The same things were measured in two ways. Each way mixes the same 12 hidden numbers, adds some noise and spreads widely along 7 directions of its own, which tell nothing about the thing.
Some things both ways: the first way, then the second way.
[ -9  -3 -20  -1 -15 -33  -3  -8   6 -21  13  -6  -4 -20 -10 -16   4  28
 -14   9   1  -6   2  25   3 -14  12   1   2 -32]
[  0 -25  21 -11  13   4 -12 -10   0 -11  -6   9   8   7   1 -15  -9 -24
  -8 -18 -21  11  -9 -14 -11 -12  -4   9 -14]

[ -2   4   5   7   7  10   1   2 -10  -8   1 -15  30   3  -4  12  19   4
  -1  17   4   4  -5 -14   3   5  -1  21  -1   6]
[  1 -43 -10 -11  32  17  40   0  17  22  -8 -27   0  11  -4  -1  33 -17
  -1  17  11  -6  11  -8 -53  -9 -20  -3  21]

[-33   1  18   8  -9  -5  -8  -4   2 -23 -12  22  29 -18 -11  -3  16   0
   5 -15   7  10   9  12  -1   3  18   9  11 -23]
[-10   5  13 -12  -2   3 -15  10 -19 -11   4  18  17 -14   5  14 -16  -9
  -3  -5  -5  -7   4 -23  15  25 -17   0   3]

[-14 -10   0   8  11   8  -5   5  -9 -22  -8   7  22  -9  -6  -6   9  -2
  -1  27   7  32  -1  15  -6  -2  10  -8  21  -7]
[ -1 -13   8   6 -27   9  -5 -16   3 -13  23  -6  10  -6  -7  -3 -27  -5
   9   5   2 -16  -4 -12  -3   5  10  14 -33]

[-23   9 -15   4   5  -7   0 -11  12  -3   3 -21  -6 -22 -18  -3  19  23
   0  -5   0   3 -12  30  -1 -12   6  -9 -15 -21]
[ -1  -3   3   6  -2  18  -8   7  -1 -19  11   4  -9   2  14   3 -17  -6
  25 -19 -17 -11   2   1  18  22  15  14   6]

[-16  -4 -13   8  -6  13   1 -11  -9  30  13  -3 -17 -10 -22  -2  11  25
  -6 -12 -10  -4 -18  12 -14  -3  -9 -13 -26  -6]
[  1 -12   3   3  13  27 -22   6   4   0   1  22   2   7  -7 -18  15 -26
   6 -12 -30  -3  22 -17  -6  -2   3   5  -8]

[ 15  15  -4  -5  -1   1  11  -8  -1  12   6 -11   7   9   0  27  -8   6
  -3 -14 -21 -16   6 -32 -19  -4 -10   2  -5  19]
[-1 -5 12 -2 10 -4  7 -3  8  0 -2  2  0 10  1  1  4 10  8  2  9  1  1  9
 -5 10 -3 -7 28]

[  4  -1   8   7  -4  16   7  -6 -14  13  20  12   0  17 -14   3   1  -4
   6   3   4  -3 -13  -6   3  13 -17   9  -8  13]
[  6   7   6  -1 -16   0   1  -4  12  -2  14   2  -8   4   8 -10  -4   1
   6   3 -23  15  -3   1   3  19  23  18  -8]

[-13  -7 -12   4   4  -8  -9   5   2 -16  -6 -16   8 -10   5 -13   8  17
 -11  21  16   9  -1  12   4   2  13   8  14 -19]
[ -9  -7   3 -16   4   0   1 -16  10  -6   9 -13  -3  -5   4   6  -5 -23
   5   5 -10 -12 -11 -14 -25 -21   6   6 -11]

[  4  14   2   8  -7   1  10   0 -16  16  11  19  -8  15   1 -10 -11  -5
   5 -10   8  -6 -11  -5  -3  23 -18   6   0  20]
[  9  26  -2  12 -13   2   1   6  17   6   2   7 -13   1  12 -21   3  19
  16 -12 -10  17   8  25  19  24  16  10   7]

[ 12  20  -6 -14  15  -5   5  -1   1   3   7 -22  -5   2   3  19 -12  -3
   8   3 -21 -12   1 -16  -2   1   2   2 -11  19]
[ -7  19  -6  -9  14 -16 -13  14 -20   6 -14   1   4   4   9  17  25  -9
 -10   2  11  16 -11   1  17  -1 -23   9  18]

[  0   9  28   7   3   1   2  -7 -10   4  25   8  -5 -10 -18  -5   7   5
 -10 -23 -11  -8  -4  25   5   9 -16   9  -4  -5]
[-15  17  10 -31   4 -23  -7  -7 -12  -9  13   2  19 -20   1  28  -5  -5
 -17  19   9 -19  -7 -28 -18 -11 -27  -6   5]

[ 12   3  12  -9  13 -13  -6   8  -5 -23  -6   1  22 -12   0  14  -9 -20
  -4  12   8  -5  15  -3  22  10  14  27   6   5]
[-12  -2 -12   5   0   3   6   0   5  -1   4  -7   2  15 -12   2  -6   7
   2  -3  -3   3  -1  14   9  15  16   0   5]

[ -1  -6  -9  -1   0 -11  -4  -5   6 -13 -15   0   1  -7  12   3 -21   4
  -4  -4   3  -7  26 -11 -15  -9  11 -19  14   6]
[-13  32  -2   2 -19  -4 -23  -6   4  -1   1  24  12  -4 -27   4   0  15
 -13  -2   5 -18  19   8   7   1  -1 -22  -8]

[ -5  11 -11  -6  13 -12  -4  -1   6   7 -19   1   3 -13  -3  25 -15   0
   5  -8   8  -9   8  -8  -3   3  17  -4 -19   5]
[  1  -8   6  16  -3  13 -10   5   0  14 -16   6   9   9   2  11  -1  -4
   4  -6  16  17 -12  -4  19  -1 -12  -4 -19]

[ -6  22  13   0   6 -11  -1  18   3  -9 -15  20  15   3  18   9 -21 -19
   9  -5  14   0  19 -10  -2  23  10  -4   7  11]
[  3  19 -23  10 -10   8  -3   6   2  -5   0  -7  -3   7 -10 -15  16  11
  -6 -15   2  -5  28  19  -6  21 -10   7  15]

[  5   6   7  -4  21   9 -12  14 -17  -5  -2  -4   6   0  -1  16  -3 -10
  12  16  -8   8   5 -14   6   9  13   7  -8  15]
[-10  11  -7 -11 -10 -13  -5  -8 -10   0  20  -9  12   3 -10  11   5  -7
 -17  14   9  10 -13 -12  -5   5   0  18  -6]

[-10  12  -3 -11  14   7  -6  20   5  -7  -3  -9   8  -1   1  19  -9 -16
  17  13   3  13   6  -6  14  14  18  -2 -10   2]
[  2  41 -38  16  -9  24 -23  33 -17   1   7   7  -6   4   0   8   6  13
  15 -14  -6  -7  35  -1  25  28  -9  10  11]

[ 21  12  11   3   9  -4   5   8  -9 -12  -6  12  19  10   6  17 -20 -15
  -2 -16   4  -4  22 -20  -1   7  -2  12  18  20]
[  4  -3   9 -20   0 -21   4  -3 -16  -7 -10  -3  -1   2   0  -5 -14   6
  -5  14   2  -1   3   1  -7  -4 -10  -1  15]

[  4   5  -2   3  20 -13 -10  11  -7  -5 -15  -1  10  -9  -2   8  -3   2
  -9   3  14   0   0   4  13   8  19  22  -2 -10]
[  1 -15 -18  -3  18  19  -2   7   1  -1   7   1  -2  15  -9   7  12   3
  -2  -6 -26   2  18  -2 -17   5   7   0   6]

[ 13  16  -8   2  19 -20  22 -17   2   2   8 -23   1  -5  -5   3 -11  -2
  -4   8  -5 -23  -8  13   3  -6  -9   0 -12  21]
[  2  -3 -12   4  13  -2  11  12  -5   1  -3  -9 -10  -4   6  10  26   4
   6  15   2 -11   9  13   4   8   3  -8  28]

[-34   5  -2  11  -4  -1   2 -12  24 -15 -16   3   3  -4 -16   5  12  -2
  16 -14   7   9   6  14  -1 -19  17 -20  -7 -25]
[  5  13 -23   8   8   8  -3  27  -9   8 -16  -3   1   7   9  13  28  15
  -4  -8   0  14  17  15  16  27 -22   1  21]

[ -6  -5  -6   5  -7  23  13  -5  -7  31   5  10   2  14  -8  13  -6   8
  -8 -14 -10  15  -6 -21 -22   3 -17  -6   4   3]
[  0   8 -15   5  22  10   7  13  22  10  -2  -8   1  16   0 -11  28   3
  11   2 -12   0  20   2 -14   2 -11  -5  24]

[  1   9  -6   8  20  -3   8   4   4  -4  10 -43  15   2  -2   8   4  13
  -6   8  14 -15  -4   6  23   5   0  19 -16   1]
[  9   4   1   8   2  16 -28  12   1   1 -18  24 -13   1  10   0  16  -4
   9 -13 -35   8  16  11  22   4  10  -5  -9]

[ 14  -1  22   8  26   6   1  -3 -19   7  22   4  -5   4  -8  -5  -4   2
  -8  18 -13  -1 -13  17  -6  10 -12  -5  -1  13]
[ 18   8   1  20  -6   9 -23  14  -9   5  -4  24   2   5  -1   5  13  16
   2   0   9  -2  20  -6  17  -2 -14  -9  -4]

[-13  -6  18  12   5   5 -14   3  -4 -21   3  -1  10 -13 -15  -3  20   1
   0   5   2  -2   6  20  10  -4  15   0  -9 -16]
[  6  -6   8   7   2   1 -15   9 -17  12 -23  12   8  14  -2  -1   3  -2
  -2   0  15  24  -1  -3  18   2 -19  -3   0]

[ -2  -8  12   6 -14  17   9 -15  18  -1   4   8  -8  28  -8  13  -4 -18
   9  -6  13  -9   7 -14   6  -5 -10  -7  -2   1]
[  5  14 -12   1 -14  -1  12 -11  25  13   7  -9 -10   0  -2   6  14  25
   2  12  -1   0   9  21 -20   1  12  -7  -2]

[  7  -9 -33  11   1   7  -3  10 -11   3 -32   5   2  12   7   5 -10   7
  -9   3  12  19   7 -26 -21 -13  10  -6  21   2]
[ -4   6 -15  -9  -3   5 -13  -3   1  14  -9   8   8   0 -17   7   8   8
 -17   4 -16  10  14   3 -14 -10  -5 -10 -21]

[-16  -9 -20   5 -13  -8   6   5  12 -21 -14  -4  20  -2   2   3  -4  -6
  -4  23  16   7  16  -4   3 -11  17 -11   5 -13]
[  8   6  -6  21  -8  16 -11  27 -19   3 -25   7 -11  -5   7 -12 -19  -4
  24  -7   1  -1  17  -2  36  11  -6 -14   0]

[  1 -14  10  11  -8  11   8 -19   4  14  15  -1 -14   2 -24   3  14   4
 -20   1  -4 -17 -10  14   1 -14 -16  -5 -17 -13]
[ -8  -3  -6  -7   6  -3 -10  -3   2   5 -11   0   8   2  -9  19  26 -12
 -24  11 -11   8  -1  -4  -8  -8  -6 -14 -10]

Other things, the second way, with their names:
<342>: [ -1 -13 -24  -4   2  34  -6   8   1  -9   9  16  -4  11 -33 -14   7  -6
   0 -10 -27 -47  57 -11 -29  -4   8  -3  -5]
<492>: [ 13  10  -9   1  -9  -3  -2  21 -14  -5 -22   3  -3   2  13  15  -2  11
 -13  -5  -6  -1   7  -4  17   3 -18  -5  -9]
<521>: [ -8  27  -6 -16   3 -22   0   4 -11  -8  23 -14   2  -2   9  12  -9   5
  12  20   3  -3  -6 -11  -2   7  -5  10  30]
<452>: [ 11 -11  15  -3   1 -19  26 -15   7  -9  25 -30 -12   5   8 -21 -26  11
  27  25  13   6 -10  -5 -24   4  14   5  38]
<96>: [  8 -35  -2   8  17  23 -12  -3  12   3 -18  -4   6  24  -9 -16  33 -28
  -1  -5 -14  -4  17  -4 -23 -17 -16   4 -10]
<396>: [ -1   0  -1 -24  -6 -19  12  -7 -10 -30  16 -14 -14   4   8  -3  -6   2
 -14  -7 -22   6  -5  15  -8  34  20  28  28]
<48>: [  2  21 -12  -9  -3 -22  32   7   4   5   0 -31 -19  11  23  10 -29  28
  19  11   4  22 -22  17  10  11  15   8  23]
<418>: [  1 -18   1  -1  10  11  -1  -5   8  -3 -13   5 -13  11  -1 -12  -8  -9
   6 -19 -21   1  -1  13  -3 -17  19   2 -14]
<414>: [  3  37 -14  17 -18  -2 -11  18  -6   7   5  -6 -14   5  12  -2  -7  13
  28   9   0  27   0  10  39  33  15   9  16]
<364>: [ -1  -3   4   3   7 -27  22 -20  15  -2  25 -25   4 -18   6   8  18  14
  -9  22  19   0 -28  12 -18 -11   8  -7  11]
<270>: [  2   5  -3  -4   1   0  -3   4  -5   0   1  -5   2 -11  16  22  -1   0
  -6  -4  -5  12 -15 -10   0  -1  -9   2 -13]
<151>: [-10   4  -7 -33  17 -29   8  -7 -15  -4  -6 -21   2   9   0  17   7  -4
 -24   8   7  15 -16  -1 -26 -10 -18   8  27]
<435>: [  9 -23 -15   7  -5   6  23   5 -11   4  -2 -14  -9   8  -6  -1 -11  19
   1   4  10   1   5  13  -1   7  10   2  -1]
<299>: [ 12  -8   7   8  -4 -13  -3  -8   5   5  -5  -5   3  21  -9 -24  10  11
  -4  13  -2  24   0  15   0   3   4   3   4]
<335>: [-13  -1   6 -13   0   7 -16   3 -19 -16   1   6  -3   0   5   8 -27 -18
  14 -12 -12  -2  -4 -11  14  15   8  11   6]
<352>: [  7 -21  31  13  -9  10   4 -18  19  -1  17  14   9  -8  -5   0  -9  -1
   7   4  17 -20  -5 -19 -12  -9   4 -14 -18]
<366>: [ -3   7 -18  -1   1   9   3  -7  23  20   4 -14   7   4  -1  23  45  -1
 -12   9   5   4   1   5 -27  -3 -15   5  -9]
<18>: [ 11 -10   2   8 -16  29  -3   2  11 -11  18  35  -6   2  -8  -3  -5  12
 -10 -29 -32 -17  24  -1   3  13  30   5 -33]
<351>: [ -5  23  10   7 -11  -3 -21   2   7  18 -13   7  10  -2  11  12   6 -10
   7   9   6  26 -18  -9  25   0 -11  -2 -20]
<143>: [ -5  24 -23 -19  10   3  -2  28 -17 -26  15  10  -9   3  -1   7 -10   4
 -12 -18 -43 -14  28 -19   0  22   9   1  25]
<206>: [  9 -17   5  15  -4  24   5  10  -3  13  -2  16   0 -16  -3  -3  -8   5
  18   7   9 -20  21 -10   5  -1  -2 -18 -13]
<196>: [ 10   3   0  11   7   6   0   5   9   7   1   0  -6 -10   8 -18  16   1
  14   4  -1  -2  12   3  -5  -4  -5  -4   9]
<404>: [  8 -18  -5   4   6  14  -9   0  -4 -14  -1  -2 -10  16  -9 -22   7 -10
   7  -9 -15  -8  25   2 -15   6   3   7  17]
<102>: [ -3 -23  12  12   0  20 -19 -23  18   8   1  14  16  -2 -23 -10  12  -9
   4   0   8 -20  13   0 -22 -24  -6 -15 -27]
<156>: [  2  -5  -7   5  -8  19   3  20 -10  -4 -12   1  -5 -11   2  -3 -12  -9
  11   2  -6 -22  28 -13   7  18 -10 -12   2]
<114>: [ -6   1  11 -10   9  -3  -1  -3  -1 -24  17   8 -12  -5   5 -13 -28  -6
  24  -8 -17 -32   4  -4   1 -10  23   4  13]
<587>: [  1  15  11 -14 -10 -21 -19   6 -23  -9 -19  15  -3   2   8   7  -9   9
  -7   0 -11  20  -1  14  28  19  -3   3  11]
<425>: [ 17 -15  -2   1   2   5 -10   2  -3   3 -12  10  -5   4   2   1  37  -6
 -20   2 -19   7  10   2  -8 -10  -3   3 -15]
<165>: [  4 -11 -14  -8 -15  22   9   1 -19   2  21   6  -1 -19 -19   4 -15   5
   0   6  14 -36  36 -21 -31   2  -6   0  -7]
<103>: [ -6   8 -14  -7  21  15 -12  15   7  11 -28  17   0   7  -5  11  42  -6
 -12 -17 -15  -5  26  12  -7   2 -21 -14  15]
<136>: [  0  36  -7   4 -29 -13  -4  19  -8 -18 -12   8  -5   8   8   8 -30  30
  -8 -18 -16  11   3  20  48  37  11  -4   0]
<322>: [-11  11  -5  -1  -6   1   1   0   0  -3   2  -2  -6  -2   1  -3   0  -7
  -1 -13   0   5  -4  13  11  19  11  11   5]
<375>: [ -9  43  -6   5 -31   3 -10   3   5   0  10  19  -4 -13  -5  20 -23  27
   8  -5   6 -13  11   7  21  19  13 -17  -6]
<6>: [ 12   9   3   4  -3   1  -7   6  -8  12   5   8  -4  -4   3  -4   5   4
  10  13  11   5   9 -12  -3  -4  -8   2   6]
<29>: [  1  -5 -10  14   0  25  -4  14  -1  17  -7  23   5   4 -15  13  -9  23
   1 -10  -2  -2  17   2  14  -3   5 -21 -25]
<173>: [-14   3 -11  -6  12   8 -17   1   6  26 -45  20  24   4 -26  -8  36  -3
 -35 -18  -3   9  20  25  -5 -15 -35 -18 -23]
<123>: [ -3 -11  15 -11  -1  -1   3 -19  -2 -20  33  -4 -17 -14   7 -16 -24 -22
  19  -2 -12 -10 -16 -12 -13  -4  35  23   2]
<185>: [  0   1   5 -11  -2 -19  -1 -10  -1 -11   1 -14   6   5   3  15   6   0
  -9  15   7  -1  -8  -3 -15   0 -13  -2  15]
<579>: [  9  18   5   5 -13 -18  -3   0   4   4  -8  -6  -5   0  12  17   2  20
   6  19   9  13  -9  10  13   2  -2 -13   7]
<450>: [  3  27   2  -3 -32 -25 -12   0 -18 -22   6 -10   4 -10  14  16 -14   6
 -12   7   7   2 -11  -3  21  23 -10  12  -2]
<528>: [  3  30 -11 -25 -26 -10 -19  33 -54 -18 -25  19 -24  -9  16  22 -21 -17
 -15  -4 -19  -6  13 -20  38  18  -3  10   0]
<235>: [  7   4  32   6 -21   4  -1 -14  19   4   7  25   6 -22  16   8 -15  10
   0 -16   9  -2 -20  -2  11  -6   3  -1 -41]
<89>: [ 17   1  -3   1 -12  -8 -12  19 -39 -36  11  -3 -27  -2  27 -12 -23 -10
  11  -6 -40  15  -6  -1  44  35  36  37  10]
<247>: [-12  -4  -8 -16   3 -18  19  -6  -6 -10   7 -17   1  -5  -7   3  18 -11
 -30   6   1   5  -9   5 -14  18   6   4  21]
<177>: [ -7   4   6  -4  -7   6 -10   3   4   3 -15   7   4  24  -1  11  -8 -12
   0  -8  -4  12  -6  -8  13   6  -3   4 -11]
<332>: [ -4  15   2   9   4 -16 -19  -3   2   5 -24 -14  16   4   7 -11  13 -19
  -6  -4  17  20 -25   4  15 -24 -32   7 -16]
<16>: [ -6  11   0  -5 -11 -14   9  -1   3   1 -13  -8  -4   8   0   7 -14  17
  -3   2   3  15  -8  20  11  14   6  -9   7]
<254>: [  6  -3  -7   6   4  -2   4   3   3   2  -3  -8  -4  -2  -2 -10   1   8
   8  14  -9  -3  11   4  -4  -8   3 -14   3]
<437>: [ -2   0  -4  16  -2  16   0   4   7   7  13  13   5  -1 -18 -12  -7   4
   7  -1   2 -18  16 -11   1  -9  11 -13 -14]
<230>: [-13  -7   0  -5   0   1   8 -17  26  13  -3  -2  16  12 -25  -8  16 -14
 -22   6   2   1   0  -6 -27 -17  -3  -9 -20]

Some of these things the first way, each followed by its name:
[ -6   3 -15  12  -2 -30  -2 -10  -5 -20 -22   8   5  -7  11 -19   1  13
  -4  21   4  -3   3  -1 -19 -12  15  -6  14  -1] -> <247>
[ 18  -1  25   6   0  -6  -6   4 -23   8  23  22  -8   2 -12  -7   4   8
 -25   3  -2   1  -9   9  11  17 -14  30   6 -13] -> <143>
[-23  -5 -11  19 -11   7   9  -4  -5  13 -19  25   1  16   7 -17  -4   4
  -2   1   2  22  -8 -10 -30  -1  -1 -18  22  -5] -> <196>
[-12  21  -8   2  -8 -10   0  -8   4   9  -6   1 -17 -11  -7   2   2   1
  10 -19   4 -19  -1   6  -2   0   1  -9 -25   5] -> <322>
[-13   4 -20   7 -15  -5   2  -5  11 -14 -32   8   8  -5   4   6  -8  -1
   2 -26  13   6  24 -16 -16 -18  10 -13  18  -3] -> <173>
[  8  13 -13  15   8  -1   2  20 -28  20  -9  10   5   5   7   1 -14  13
 -11 -11  -1   4   2 -16 -20  12  -1  -1   1  15] -> <452>
[  7  10  -6   8   9 -10   1   4   0 -24 -15  -8  21   4   8   8  -7   1
   2  -9  10  -3  18 -13  -4  -6  11   7  16   8] -> <587>
[ 11  12   2   5  13  20   2  12 -22  26   4   2  -3  20   1  16 -11  -5
   9  -1 -10  -1  -5 -28 -10  16  -8  -1 -15  29] -> <6>
[-16  -2  -1   4 -21  -2  -7  -9  -5  16 -15  37 -25   4   1 -20   1  -5
   1  -2  -2  -2 -13  -2 -19   6   4  -7   5  -9] -> <123>
[ 17   5 -12   4   8 -14  16 -10 -18  -6  25 -15   7 -10 -15  -8   1   4
  -9  24  -3 -12 -15  22   9  -2 -15   7  -9  18] -> <206>
[  5  -3   9  -5 -12   6  -1  -5  14   7 -14  14  -8  17   0  23  -8 -18
  -5  -9   8  -7  12 -30   5  -1   1  11   2  -8] -> <418>
[  1  11  10   1   3  17   7  -3  -2  18  16 -17 -13   2 -13  17   6   5
  -8 -26 -21   0   3  -9   3  -4 -16   5 -13  -1] -> <114>
[  0   0  -7   6   1  -4   0  -1  -6   3  -3   8  -3  -7  -2  -8  -2  10
 -15   7  -3  -3  -5  13 -21  -2  -2 -17   6  -2] -> <404>
[-15   0  17  22  12  13  -3 -13 -14  27   3   6  -7  -7 -14   1  14  25
  -8 -13  -9   2 -11   7 -23   1 -11 -13 -18   0] -> <352>
[  7  -8   9  -3   8   8  10  -4  -5   3  22  -5  16  -2  -9   4   2   2
 -21  27  -6   0 -12  15  -5   7 -15   1   8   1] -> <96>
[ 11  -4 -18   0 -18 -28   7 -19  11 -18   3   5  -9  -8  -8  -5 -11   5
 -11  -2  14 -23  11  14  -1 -19  -2  -8   5  -6] -> <16>
[  5   7  -3   1   4 -21  14  -6   6 -18  15   5   7   0   0  -6 -15   0
  -3  21   1   1   2  18  -8  -3  -6 -18  13   3] -> <450>
[ 25   4  -9 -10 -12   7  10   3   5  -3   7   0  -5  30  -5  30 -14 -20
   5  -1   4   0  12 -36  16  -5  -7  17   3   6] -> <48>
[ -1 -12   1   5   8  10 -11  -3   1  -7 -21   3   0   2 -14  20   5  -8
   1  -1   6  13  11 -13   8 -16  16   6  -2 -12] -> <29>
[ -7 -10 -23   3   4 -10  -6  14 -13 -23  -8  -1  17  -5   9 -22  -8  -2
   2  40  18   9  -4  11   4  10  20   3  18   2] -> <414>
[ -6  13  27   8  -7 -11  -3  -4   8 -30   5  10   6   6  -5  -4  14 -11
   8  -3   6  -9   7   7  15   0   6  12   3 -14] -> <396>
[  5  -1 -19   1   3 -16  10 -15  10  -6   2  -8   0  -4   0   2 -12  19
 -12   6  -8  -6   4   6 -24 -19  -2 -23  11  -1] -> <185>
[ -5  -1  -1  -2  -7  14 -11  13  -6 -12  -5 -12  16  -3  -3   4  26   4
 -11  16  -6   9  -3  -9  -1  -1   8  18  10 -16] -> <335>
[  1  -4 -16  -4  -8  -1  10 -11  -4  16  24  -4  -7  -5 -13  -4  -8  10
  -6   8   3 -17 -15  14  -2   8 -13  -4 -14   7] -> <351>
[ 30  -2  25  -8  -3  -8   3 -12   4 -22  23   9   2  18   0   8  -8 -24
   1  31  14 -27   2  -4  18  11 -13  16   4  17] -> <528>
